All groups share one centre, and each spreads out both ways along 5 directions, with some noise.
Known rows, each followed by its group:
[  0  -1 -13  12 -10 -18  11  -6] => W
[ -6  13  12  29  34  -6 -33  -3] => W
[36 -2  2  7 24  5  2 -8] => F
[ -4  13   8   2 -16 -47   0 -25] => W
[ -7  -4  -2  14   7   6  -4 -15] => K
[ 26  -1 -22  -4 -19 -10  17 -10] => V
[  9   3 -13 -11   1  -9  16  -3] => F
[  8   0 -46   5 -48 -13  13   6] => K
[ 11 -12 -26  15 -20 -14  24  -4] => F
[-10 -30 -12  17  12  -6  45 -15] => W
[ 19  -6 -26   8  15  -7  25 -12] => V
[ 37   0 -10 -16   3  -7  22  -7] => V
[ 17   6   0 -12  -9 -15   8 -19] => V
[-15  -5 -15 -12  -4  23   6  10] => P
[  0   2 -27  20 -18 -18   2   7] => W
[ 21  -8 -12  24  -4 -11  10 -16] => K
[-16 -11  -9  -8 -23 -19  33 -21] => W
[  9  -4  -5  24  16 -13   5  -7] => W
[ -2  11 -12  21  -2 -18 -15   2] => F
[-21  -5  -7   6 -11  -8  10 -11] => F
[  1   7  -5  20 -13 -41   0 -20] => P
[  6  -3 -21  -4   0   9  10  38] => V
[-23   6  -1   8  -7 -13  -9 -30] => P
[ 19  -1   1  18   3 -36  13 -30] => P
[ -8  -1  -5  14  -1 -19   3   8] => P
[ 31  -1 -34  -8 -14  -6  23   0] => V
[-17 -16 -35  40 -16 -40  33  -5] => K
[-18  -3  10  11  10   1  -6 -15] => F
[ -1   3   9 -24   1  -2   9  -8] => P
[ 12   8  -8  38 -31   3 -40 -32] => K
[  5  -5   7   3  10   8  -1 -15] => F
[ 14   5  -1 -11 -13 -11   4  -7] => V
[ -6  -3   6  -3  22 -25  24  -1] => K
[ -1  -4 -14 -14  -6  13   7  -6] => P
[ 11  -7  -7  24   0 -32  17 -14] => K

New rows, each followed by its group:
[ -4  -8 -27   3  -9  21   8 -10] => P
[ 20 -15 -19  11 -21   2  17  10] => V
[  6  12 -14 -18 -34 -14   0 -42] => P
[-38  -9  13  -7   6  -5  15 -26] => W
[-22   8  16  15  12 -15 -16 -19] => K
[  2  21  -7 -28  -9 -15  -5   2] => V
[  2  -2 -21   6 -36  -5   4   8] => V
[  5 -10 -30   7 -19   7  15   0] => K
[-22   2   7  16  -2 -16  -4 -25] => V
[  7 -19  -4  30  -7 -12  17 -35] => V
[ -6   4 -19   5   8 -12   9 -14] => V
[  5   9 -22 -20 -36  -3   4 -20] => P
[ 13 -25  -5  37 -10  -7  22 -29] => V
[ 13   6 -16   2  -8  -9   2   0] => F
[ -1  -2 -19  -3  -7 -32  32   9] => K
[ 13  -5  -4  13   4  -3   5 -15] => K
[ 13  21 -20 -28 -23  -3  -9   8] => F
[-40 -12  -3  -5 -33   9   9 -21] => F
[  3 -19 -29  18  -3  14  19  -7] => K
[ 25 -15   1  11   1   2  20  -2] => V
[ -1  10 -32  -5  -1 -14  10  -2] => V
[  0   6 -19  -2  -6 -12   7  -7] => V
[ 29   9   4 -32   3  -3   9   4] => K
[-3 -3 -2  8 -2 -8  6 -9] => V
[ 24  17  -6   8 -16 -39  -5 -11] => W
[-16  -4  -9  -1   3  -1   8  -1] => K
[  7  -1 -22   4   2  -5  13   4] => V
[-26  -9 -28  15 -16  13   2  -4] => K
[-22  17 -27  -8 -27 -12 -10  13] => V
[  9  30 -14  20 -17 -13 -49  12] => F
[-22   6 -25 -32 -61   5   3  -2] => F
[-10  19   2 -22 -22 -13 -13   9] => V
[  2   2 -22  -6 -23   0   4  -9] => P
[ 32  -5  -6  29  -3 -33  12 -19] => K
[-17  26  12   2 -25 -51 -21 -23] => W
[ 13   1 -28   0  -9 -12  14  -8] => V
[-25  -7  -9 -37 -17   4  32 -13] => F
[-27  -8 -24  24  -3   2   0  37] => P
[-15  -2  19  22  29 -30   6  28] => P
[-13  14  -3 -24 -27  -4  -8 -43] => P
[  7   8 -14 -21  11 -17  19   1] => F
[ 16  -5 -38  -8 -27 -20  35  13] => K
[  9  10  -3  -3 -12 -32   3  -3] => K
[-13   3 -44  12  -3  -8  10   3] => V
[ 18   7  -8  -9 -40 -24   6 -34] => V
[ 25   8   2  -9  -4  -3  -6 -10] => K
[  1 -22 -20  11  -1 -17  45 -11] => F
[-32   0 -15  11  -9 -31  14   3] => K
